The first 9 rows are patterns. Each new row is the sum of 2 different patterns, raised or lowered, with some noise. Before adding, each is slid sideways (what falls off one end comes back at the other) and multiplied by a number that may be negative. Names go in the order of the patterns.
Some rows, each with the names of its patterns after it:
[-10.7  -0.3   2.5   0.6  11.9  24.7 -34.8 -32.6 -10.3   2.6  44.8 -26.6
 -23.1  24.5 -24.1 -12.0  -0.1   3.8  -8.3 -23.7  11.1 -12.9 -13.2  -8.5
   9.6  15.8   8.2 -23.0  17.4 -11.4   2.8   1.4  -5.1 -16.9  15.4] : q_862
[ -2.2   3.0  10.0 -23.2  18.0  14.2  21.4  18.8 -29.6 -15.3  12.6 -13.5
   0.1  -6.8 -20.4  11.5  -7.1 -16.2 -17.8  10.8  -8.5  -0.6  15.9  18.4
  -4.0  13.2  14.5 -20.0  -1.9 -12.3  -1.2   6.6   9.2   7.7   3.1] : q_975
[ -0.6   2.2   6.0 -25.9  -8.6  20.6  19.3  -2.4  -4.1   0.6   2.5  -4.7
 -10.4  -5.3   2.8  -0.5  -5.8 -20.8  -0.6 -10.0 -17.7   1.2   2.7 -21.9
  12.8   0.7  13.2   0.9  12.4   4.8  15.3   5.4  -3.2   1.2 -16.2] : q_209
[ -1.6  -6.0  -5.6 -22.6   7.0   9.0   2.4   4.3 -29.9   1.2   0.3  11.2
  -8.9   5.6 -12.5  32.3  -5.5   6.5 -10.6  14.9  -2.5   1.5  -4.5   5.3
 -19.5 -20.2   4.3  -5.0   2.6   4.8  19.5   2.5  -9.1  -3.8  -9.1] : q_60
[ -8.5  -5.1  -4.0   1.4  32.7  -3.0 -12.2 -25.6  10.3 -10.6  10.4   5.1
   6.3  -8.6  -4.4  19.6  17.4   1.4 -14.5  -8.5   6.4   6.8  -1.4  -7.4
  11.7   2.3 -27.6  12.5 -20.2  11.4   0.1 -12.1  -9.4  14.8 -36.3] : q_96
[ 14.3  21.1   7.9  16.5  -6.9 -10.1  -5.7  -3.1   0.2   3.8  -3.3   3.5
 -12.5  13.0  12.1   7.1 -11.4   8.0 -15.8  -1.4 -14.7  -7.3  -4.4  -2.7
  -4.6  -7.8  29.9  -0.9   7.7  -4.4 -10.5  -3.6   7.4 -12.2   7.2] : q_308
[-10.8   5.8 -17.1  16.4  14.1   1.5  -7.0   1.4  13.0  -4.8  -8.4  -4.1
 -21.3 -11.9  -3.0   5.5   5.6 -10.8  14.9  -8.2  -7.1  13.0   8.5 -11.6
   7.6  -7.7   5.7   3.6  -7.1   6.3   8.9 -10.8   9.9  -2.8   0.6] : q_920
[ -3.4  -0.7   9.1 -23.9   2.0   7.8  16.2  18.7   8.2   8.3   3.1  -6.7
  10.6   0.9  -7.1 -10.7   2.8  -6.6  30.1  -7.2  -2.7 -12.5 -28.7   6.5
 -14.3  -5.0  18.9 -11.9 -23.9  -8.9  10.7  12.8  -5.7  -6.7  27.6] : q_269
[ 13.3   0.9  -5.0   3.4   1.4   5.4 -11.7 -40.8  12.2   4.4 -15.3  29.7
  -8.2  -4.9 -17.6   8.7  -5.7  10.8  -4.5   9.0  12.0  -4.6   0.6  27.1
  13.1   1.2  15.0   4.8  10.2   4.5   0.2   5.9  18.7  -1.8  -8.1] : q_691

New rows. What belongs after each?
[ 47.8 -28.3 -32.2  17.8 -44.8 -21.1  -5.2   0.9 -34.4 -37.6  18.7  -6.0
 -22.7 -17.6   3.1   7.7  -2.0 -36.8   6.1 -17.6  -3.6 -12.1 -28.4 -24.5
   1.1 -31.0  -6.2  -3.1 -22.9  13.5  18.2 -32.9 -36.6  -8.6  -1.9] : q_862 q_209
[ 21.0  35.8  22.0  20.5  50.5  32.0   3.7  55.9  34.8  39.7  36.2  42.0
  40.2  33.9  -5.3  39.1  37.5  -1.0  62.5  25.2  30.4 -10.8  31.0  43.8
  59.2  22.8  34.4  43.0  28.3  26.3  47.2  38.6  35.3  44.2  31.3] : q_209 q_691
[ 37.5   9.4   3.3  19.4  10.2  19.1  14.8  -5.5  44.7  61.9  23.4   3.6
 -43.9  37.5  26.4  -0.2  50.8  32.5  19.3  13.6  23.3  43.6   4.0  42.2
  19.7  15.0   3.8  10.2   3.6  53.9   1.4  42.7  20.0  22.0  23.9] : q_862 q_308
[-34.1   4.8 -13.1 -11.6 -17.8 -26.2 -16.4  -4.6 -27.0 -15.0   4.5  15.0
 -13.6   1.8 -13.8 -23.0 -16.1 -17.0  -2.2  17.0 -20.2 -10.6 -11.9 -16.9
   5.1  -1.6  -9.8  -7.6 -23.2 -20.8 -20.8 -20.8 -22.0 -11.2 -15.0] : q_308 q_691
[20.7 -3.4 28.3 13.8 11.6 30.0 11.1 32.9 30.1 16.5 29.6 27.5 23.4  5.4
 24.8 -8.4 34.8 32.7 24.0 -5.5 14.8 42.3 24.3  8.0 12.0 -0.9  7.9 12.2
 18.1 21.7 10.1 33.8  6.7 -1.6 31.0] : q_209 q_920
[ 11.3 -35.1 -29.6 -21.7 -23.7 -36.6 -25.8 -36.9 -24.1 -31.4 -55.4   0.5
 -18.6 -36.6  -5.0  -6.7 -19.0 -54.7 -33.4 -26.4 -11.9 -27.9 -20.0  -8.5
 -18.4 -17.0  -4.8 -10.9 -15.3   7.1 -18.8  -6.4  -3.9 -21.9 -21.5] : q_209 q_691
[ 17.0 -11.3 -15.8  21.6   1.4   4.4   2.8  -5.9  -2.1 -13.3 -36.0  13.3
   0.8 -18.1  37.4 -19.1 -13.7 -28.8  -4.5  14.3  19.4 -12.2  16.4   9.1
   0.6  12.7  13.2  15.6  10.5  23.1  -3.4  12.9   3.3  -9.7  -7.3] : q_975 q_691
[-13.5   9.2  -9.7 -31.5  -4.0 -14.0  24.8 -22.7  -2.4 -18.8 -15.9  -5.4
  12.6 -25.8  -6.8  16.5 -25.5 -22.2 -39.4 -49.5  54.3  39.8 -10.2   3.7
 -50.5  25.0  36.2 -44.1  22.8  19.9   8.4 -21.0  11.3  16.7 -33.7] : q_862 q_975
[ -7.4 -23.1 -12.0 -28.4 -31.8 -14.5 -22.1 -26.7 -16.8  19.8 -26.8   5.2
 -13.5 -11.3 -12.6   4.6 -19.5   6.8   5.4   6.1  -3.5  -7.3 -16.9 -18.7
 -11.5 -31.8 -16.8   6.6  -0.5  -8.0 -25.2   0.0   2.1  -7.0 -27.0] : q_209 q_308
[ 20.1  17.3  11.5  27.8  25.9   6.8  18.8  29.4  21.3  20.8   2.8  29.6
  42.9   2.7  22.8  36.9 -14.3  39.1  29.1  46.8  17.6  37.6  22.9  40.2
  22.3  10.5  26.6  10.3   7.1  17.1  28.3  -6.6  11.6  34.4  35.2] : q_209 q_691
[ 6.1 24.0 37.7 56.6 13.9 17.4 29.1  0.8 24.9 37.0 23.7  3.7 19.2 22.9
 17.4 28.6 13.4 39.1 26.6  5.1 13.7 24.7 19.1 -9.1 13.4 10.5 25.0 27.3
 10.6 16.5 37.9  4.6  8.6  3.8  9.4] : q_308 q_691
[  3.7  16.0   6.3 -14.3  -6.0   4.6 -21.4   2.7   7.9  37.4   3.4 -18.2
 -30.5   7.5  -9.4   3.3 -23.6   3.8  14.5  -7.6 -21.5 -24.4 -21.1 -10.4
   3.4  30.4   3.9  -0.2   0.2   5.4 -28.4  -0.4 -13.9 -20.7 -12.8] : q_975 q_96
[-34.9  12.8 -24.1  12.3  -7.1  -5.3  -5.8  -6.2  -9.6   1.7  -2.3 -30.6
 -14.0  -6.5  -0.3  -4.1 -14.8 -10.8   0.3 -18.7  -2.6 -22.0  12.7  -7.4
 -16.7 -17.4  22.7   1.7 -21.8 -11.2   7.9 -30.0  36.1  -1.7   2.9] : q_96 q_691
[ -0.8  -9.9  -5.0 -34.2 -28.1 -10.3  -4.6  15.6 -25.3   0.4 -18.3  -5.4
  -8.5  11.9 -13.8 -13.3 -25.0  -8.1 -13.4 -31.9 -25.5 -27.0 -16.3   0.9
 -12.3 -16.5 -14.3 -26.6 -26.6 -21.1 -22.6  -9.5 -25.1 -17.4 -22.9] : q_60 q_269
[  6.1   6.6 -57.1 -17.9  -1.6 -16.5 -12.4 -10.3 -28.9   8.6 -16.7 -31.3
 -29.2 -15.2 -22.9 -12.9   4.5 -17.8 -25.6  14.8  13.4 -33.3 -18.7 -22.6
 -12.2 -10.9 -15.1  -9.4 -11.6 -16.3 -16.5 -21.2 -36.1  -6.1 -15.1] : q_975 q_209
[ 21.6  19.9   6.3  10.1   7.8  10.1   9.8   9.1   9.0  -4.0   2.4  11.9
  17.0  -1.8  -5.8  -7.0 -24.6   4.8 -16.2  -2.1  16.8  -6.8  -3.1  -3.5
   6.5   8.6  14.1   4.0   9.1 -10.5   4.9  10.8 -12.7   3.8   9.9] : q_209 q_269
[ -1.4  28.2   1.5  -9.5 -10.4  -1.4 -10.0   4.9  16.4  28.1   2.4  19.5
   4.1   3.3  -2.2   5.8 -17.3  13.2   2.9  17.0  14.1  12.2  24.1  15.2
 -18.4  20.8   7.8  11.6 -15.0 -10.9   6.6   4.8 -21.5   0.1  31.7] : q_308 q_269
[  2.0  17.0  14.0   9.6  16.1  33.3  25.9  27.2  23.7  37.9  34.1  -6.4
  37.2  30.8  42.3  38.7  -8.7  -6.8  38.1  16.5  23.4  18.4 -16.0  35.1
  15.4  13.2  -0.4  35.5   4.3  41.8  33.7  44.6  11.3  44.4  36.4] : q_975 q_60
[-41.7   2.9 -28.2  -4.2  -6.4  -4.8 -16.1 -15.2  31.9   8.6  -0.9 -21.6
 -21.4  -3.2   5.0 -15.9  -5.6  15.4  14.2 -23.9  18.1 -31.1  -6.3 -10.8
 -19.4 -14.1  10.1 -42.0 -12.2 -21.7   0.6   2.1  29.3 -19.2  -9.7] : q_96 q_308
[ 14.0  21.3  55.8  31.1  31.3  18.7  32.7  24.2  44.3 -17.2  43.9  29.9
  48.8  28.4   8.5  16.0  38.3  10.7  43.0  37.8   7.6  37.8  17.2  11.0
  -2.2  31.5  28.0  29.0  46.3  40.1  29.9  39.8  53.7   6.5  18.3] : q_975 q_60
[ -9.4 -17.5  -2.9  12.6  -7.0  -6.2 -15.5  -4.0   5.5   9.6 -27.8   9.9
   3.1  -3.2  13.3  -6.5 -22.9  24.7  22.6  13.7 -16.2 -35.2  24.9   7.1
 -32.3  26.3   2.7   0.0  -9.5   1.5  22.7 -16.8   2.7  16.3  -5.1] : q_862 q_920
[ -5.6 -12.9   2.4  -6.4  -0.5   4.7  -6.8   2.6  -0.5   0.3   1.6   6.5
 -11.1   2.2  -5.9  -7.6 -12.2  -4.3 -20.2   3.0 -13.5  11.2  -7.7 -13.1
 -22.0 -17.7  -8.2 -12.4 -10.1  13.3 -18.5  -9.8 -24.4 -10.0   2.3] : q_920 q_269
[ -1.4 -25.3 -12.8  -4.2 -14.0 -23.1  12.4 -16.5  13.4   4.0 -10.3 -18.3
 -10.9   1.8  -7.7 -15.0 -15.2  -6.5 -26.6 -17.8 -18.4 -15.8   6.0  13.2
 -19.2  -2.5   2.6   3.6   0.2  -8.1  -7.7   8.6   7.6 -17.3   4.2] : q_975 q_920
[  7.6  12.7   1.5  16.3  -1.5  27.2   7.0  12.3  10.4  20.7  14.9  -6.6
 -23.0   0.3   9.1  -3.9  34.4 -22.3  -5.1  10.4  28.9   0.3  11.4   1.3
  15.4   9.9  -4.9   0.5  29.5  15.7   2.8  -0.6  11.2   5.6  -7.7] : q_209 q_691
[-10.5  -9.8  14.2  -2.1 -13.2 -31.0 -27.6 -30.7 -19.4 -13.8  -1.1 -41.2
 -20.6   8.9  14.5 -17.5  -8.0 -39.5  -2.6 -13.4  -8.2  12.5 -17.0   0.2
 -12.4 -43.9  -1.5   3.0 -15.6 -20.8 -20.7 -22.5   4.3 -35.4   1.7] : q_209 q_269
[ 12.9   6.0  -3.2   4.4  13.6 -20.2   9.6   3.1  -9.6 -23.3 -17.4 -18.4
  31.3 -24.6  -1.4 -18.7 -29.0  -1.1  -7.3 -21.1  13.4 -15.8 -28.6 -14.2
  -8.5 -16.2  12.8   9.7  21.8 -12.5 -40.2  17.1  -9.5 -22.1  14.4] : q_862 q_269
[  2.3   2.5  -8.5  -2.5  -0.9  -5.6  -7.0  29.3  19.8   7.9 -24.4   8.1
  -9.1   3.4   3.5   5.5 -15.0  18.5   3.6  13.6   7.6  12.9  -3.3  35.1
 -21.5 -13.8  17.5   4.7  56.7 -14.3 -28.1  34.8  -0.4   0.9   0.6] : q_862 q_269
[-22.0 -33.5 -16.2 -38.0 -21.2 -39.8 -12.0 -25.0 -19.0  -0.8  12.8 -46.1
 -32.2 -15.7 -33.7   9.3 -47.4 -36.3   0.2 -29.5 -23.5 -19.4 -17.7 -24.4
 -28.3 -30.0 -16.3 -19.4 -11.3   1.7 -30.4 -24.6 -26.2 -19.6 -30.0] : q_862 q_975
[-18.9  44.6   5.8  10.7  21.5  -2.3  11.7  -2.7  37.4   0.2  11.1   1.1
  53.3  28.7  31.6 -10.8  44.8   6.6  22.0  15.3  18.2 -11.1  15.1  13.0
  12.1  21.4  21.8  44.0  42.7 -19.0 -14.1   2.2  20.3  53.1  -6.9] : q_862 q_60
[ 16.9   8.2  -0.2  12.4  11.2  -4.6  10.8   5.6  20.7  35.9 -29.2   8.8
  17.9   8.1  13.7   4.1  -9.8  22.5   5.9 -40.1  -7.2   9.6   3.4  15.7
  24.5  16.8  14.7  11.8   6.3 -33.5  -3.7 -21.5  11.5  22.5  19.6] : q_975 q_308
[ 11.9  12.8  19.7  29.4  -2.8  14.3  21.3   9.6   9.3 -18.5 -12.0  15.5
   3.6   6.8  20.0   7.6  26.8  26.0  -0.9  17.1  11.1  11.1 -21.4  -0.6
 -20.6  39.8  43.0  18.2  -2.2 -18.9  21.3  12.0 -33.5  17.7   1.6] : q_862 q_308
[  4.1  14.6   9.5 -27.1  34.1 -10.6  -2.2 -12.2 -11.7 -37.9  -4.1   1.1
  12.8   8.7   5.0  -9.8 -11.1 -17.2  -2.1   3.4 -32.2 -14.3   4.1  23.0
   7.4   0.4 -15.9 -12.6  -1.7 -19.0  -6.4  21.6 -17.6  13.4 -25.1] : q_96 q_308
[ -4.5 -13.7  -5.0 -15.8  -6.2 -15.7   5.6  -3.9  -8.8 -25.3  19.4  14.6
  -2.4 -13.0 -41.0  13.4   6.9  -9.8   1.3  -4.6 -22.6 -23.5  21.9  26.6
 -25.4  14.9   5.9   9.2   0.4 -27.0  -7.6  26.7  -9.2  -5.4  -2.5] : q_862 q_975
[32.9  2.8 -3.8 10.8 28.7 15.8 18.1 34.9 36.7 20.9 24.2 30.6 11.3 31.4
 13.7 24.9 34.7 26.6 23.7 35.7  9.6 22.7 18.8  4.2 23.3 28.6 24.9 29.3
  4.8  8.2 38.1 11.6 20.9 12.7 24.6] : q_975 q_209
[36.0 44.9 60.3 38.1 45.1 35.9 16.1 31.4 29.4 41.1 34.1 42.1 26.8 11.5
 46.8 50.8 42.6 12.7 45.4 23.2 35.5 33.6 34.6 32.2 26.3 26.6 34.3 54.5
 39.9 49.5 23.0 15.5 39.0 37.4 29.2] : q_308 q_920
[-25.2  10.0   1.8   1.9 -14.2   4.0 -12.0  19.5 -12.8 -10.8  -8.6 -21.3
 -13.8 -20.0  -5.6   1.3 -12.7 -22.7  -9.9   4.5   3.5 -16.8  -6.3  20.8
 -14.1  -4.5   7.0 -19.3  -1.9  -1.1  16.4  35.2  -3.9   0.5   9.5] : q_269 q_691
[-16.7  -3.3 -35.6   1.9  -5.3   5.9  -2.1 -43.3 -31.3 -24.0 -31.0 -18.1
 -21.1 -56.0 -19.1  -9.2 -14.9 -35.2 -15.9 -26.3 -18.3 -13.0 -15.2 -26.5
  -9.0 -10.2 -40.2 -38.6 -28.6 -30.8 -29.5 -13.5 -13.1 -37.0 -14.3] : q_975 q_209
[-17.1 -15.2   6.8 -11.8  -9.3   6.3 -15.1  -9.5 -19.5 -29.3  -1.8   2.2
 -13.9 -37.4 -21.8 -19.5 -24.2 -30.7  -8.7 -31.1 -10.6   2.5  -3.9 -18.1
 -13.2 -20.8  -8.4 -15.1 -19.7  -9.6 -34.8 -15.3  -7.5  -1.2 -35.6] : q_209 q_269
[ 15.8 -27.6 -22.0   3.5  -5.4   9.1  19.6  -6.5 -20.6 -18.0  -2.2  17.8
 -22.5 -22.3  10.5 -39.2  -0.7   8.0   6.1  -1.9 -46.6   6.8 -11.8   1.6
 -14.5  10.4  -3.2  36.6 -23.4  15.5 -19.9  15.4  -1.6  -5.5 -16.9] : q_862 q_60
[-20.3 -33.8 -17.7 -13.1 -17.5 -21.3 -24.8  -6.2 -54.1 -26.8 -27.3 -32.5
 -10.1 -32.7  -7.3 -13.7 -49.2  -0.2 -11.3 -22.0 -20.6 -26.6 -28.2 -12.5
 -52.9 -16.6 -19.1 -39.2   2.2 -18.1 -41.5 -27.5 -41.6 -30.4 -41.3] : q_920 q_269
[ -2.9 -32.1  -5.7 -14.4  -9.0 -15.6 -17.3  -9.2   6.4  -2.3 -30.9 -16.0
   0.6  -4.7 -10.8 -19.9   8.4  24.6 -40.2  -3.6 -13.2 -25.0  -4.5 -14.9
  -2.7  -3.6 -34.7 -24.2  -9.1 -20.6 -18.7  19.6 -12.1 -42.9 -40.6] : q_96 q_691
[ 12.9 -12.4  12.1  10.9   1.4 -21.3  12.2   6.4 -17.1   2.1  -2.4 -40.7
 -12.1  11.0   4.1  -7.4  -5.0 -16.8  -3.2 -15.7  -9.2   3.9 -27.6 -17.2
  -7.4  11.1  -7.5   4.7 -26.7 -18.6  -1.8  -7.8 -11.5   0.0 -11.4] : q_96 q_920
[-43.3 -15.9 -27.1 -35.4 -33.5 -31.6 -15.2 -47.9  -9.1 -11.7 -12.4 -30.1
   2.2   7.2 -29.6 -38.9 -14.1 -26.9 -11.8  -7.9 -16.1 -31.1  -5.8 -24.3
  -8.8 -36.2  -0.7   4.4  22.4 -30.4 -72.4 -42.4  -5.3   6.1 -38.9] : q_862 q_975
[ -0.3  -5.0  36.9  12.2 -18.0 -15.9  23.4 -25.8 -29.6   2.1   0.3  -2.4
  57.7   1.6 -14.5 -37.3  -3.0 -12.1   6.8   6.0  16.7 -13.5  -1.7  28.8
  29.8   2.5  -3.9 -30.6  16.2  11.9  13.5  22.5   9.9  19.0 -18.1] : q_96 q_269
[ -3.0  -6.4  10.6  -2.8  -3.9  -6.2  -4.3  12.8   6.8  -3.9  -1.6  -0.4
 -11.0   6.0 -20.7 -10.0 -17.7 -21.5 -54.5  -4.3 -19.5 -26.9  16.0 -17.8
   0.6 -21.4  -5.3 -21.6  18.9  -7.0 -20.7 -19.1 -12.5  -6.3  10.0] : q_209 q_691
[-22.1  -2.2 -23.5 -15.8 -19.4 -20.5  -3.6 -10.2  -7.0   3.0 -33.5 -15.9
  -2.1 -40.1 -14.8  -4.2  -1.7 -41.8  -5.2 -39.2  -5.4 -26.4 -32.7 -21.0
  -6.0 -62.8 -32.3 -20.7 -31.9 -19.8  -1.0 -21.2 -25.1 -39.6 -22.0] : q_96 q_691
[ -9.3   1.3  -4.1  19.7  -5.6   2.7  -8.4  28.5   0.0  -3.4 -35.6  22.4
   1.2  -8.4  18.9  -1.5 -17.3 -28.6  10.1  -5.8   9.8   1.7  25.6  10.3
  -8.8  -1.2  13.5  10.2  -4.8   5.4 -15.8  15.1  12.6   2.7   9.1] : q_60 q_691
[-32.4   3.7   5.5   7.1  19.9  10.2   3.5  22.7   0.9 -10.5  -4.5  11.2
 -10.2  20.3  26.0  17.7  16.0   7.5  16.6  42.7   1.3  23.6  12.2 -17.8
  11.8  29.0  16.3  23.7  20.5  17.7  21.6  11.3   7.8  20.6  19.7] : q_308 q_691
[  5.3 -10.3 -30.2  13.4  27.6  -0.3 -14.0 -20.2  22.4  26.5 -18.7  14.9
   3.8  -5.3  -4.0   5.9  19.4 -17.1  25.7  -1.8  -2.7 -21.4 -26.0  14.2
  26.4 -21.9  18.4  -0.7   4.0  19.8   4.4  -7.6  20.1  12.5  -9.9] : q_862 q_975
[27.0 31.6 15.5 34.7  5.9 31.5 23.6 49.7  1.3 32.1  3.0 12.7 14.1 29.0
 23.6  1.2 32.8 22.0 41.7 25.5  7.6 16.1 29.5 19.3 19.1 33.9 63.8 20.8
 55.4  6.7 17.8 28.1 29.1 11.5 58.3] : q_96 q_308
[-30.1 -20.4  14.3 -39.9 -18.1 -30.3   0.7 -30.6  -7.9 -22.3 -10.8 -30.3
 -29.3  -1.2  -8.5 -36.7 -36.0 -25.1 -24.4 -18.5 -26.7 -25.5 -10.4 -22.5
 -49.5 -10.6 -25.0 -20.3 -18.4 -22.6 -25.4  -9.4 -45.4 -13.7   8.4] : q_96 q_691
[ -7.9   7.0 -19.4  12.2 -27.7  -7.9   7.0 -12.4 -17.3  21.0  -4.4 -14.9
  -5.2 -29.0 -29.0   3.7   1.7   6.0 -21.0   8.9 -24.1 -24.0 -21.5 -23.1
 -19.0 -33.5 -24.3  -9.5  -7.8  10.7 -27.0 -24.2   1.0   3.2 -32.7] : q_96 q_920
[ 20.5  20.8  16.7  30.7   5.6   2.6  14.4  -2.7  33.0  18.6  17.3   8.7
   2.6   5.1  11.7  20.2   3.8  22.4  25.5  39.5  38.7 -10.3   8.7   2.2
   9.5  19.0  19.9  20.3  19.6  19.6   6.6 -12.4  33.5  27.3  22.4] : q_975 q_269
[ -7.0  16.7  21.3  24.0   0.6  17.4 -14.6  40.5   7.1  20.1 -20.5  17.5
  22.3  27.9   3.7  11.9  -9.3  -6.5  12.0  -1.3   8.3  16.6  28.9   7.0
 -16.3   6.8  -6.0  -6.1   5.5   9.8 -28.9  26.3  17.3  22.3  13.6] : q_209 q_60
[-11.9  29.9  -3.0  31.2   3.9  28.9  21.4  35.5  -5.6  31.9   3.0  23.0
   0.8  -6.0   6.1  25.0   7.3  21.2  35.7  18.3  19.0  33.1 -22.0 -14.6
   1.0  13.3  34.6  -1.3   3.2  39.2  -2.9 -19.8  15.9  21.1  17.9] : q_862 q_60
[-17.2 -22.9 -33.5 -43.4 -15.1 -23.1 -22.4 -11.2   3.9 -25.5 -21.7 -25.5
 -27.8 -27.5 -21.2 -35.3 -31.7  -5.1 -11.3 -22.4 -14.4 -38.7 -22.1 -24.8
 -11.5 -43.9 -22.1 -32.8  13.6 -21.9 -21.2 -20.5 -11.2 -27.1 -11.5] : q_60 q_920
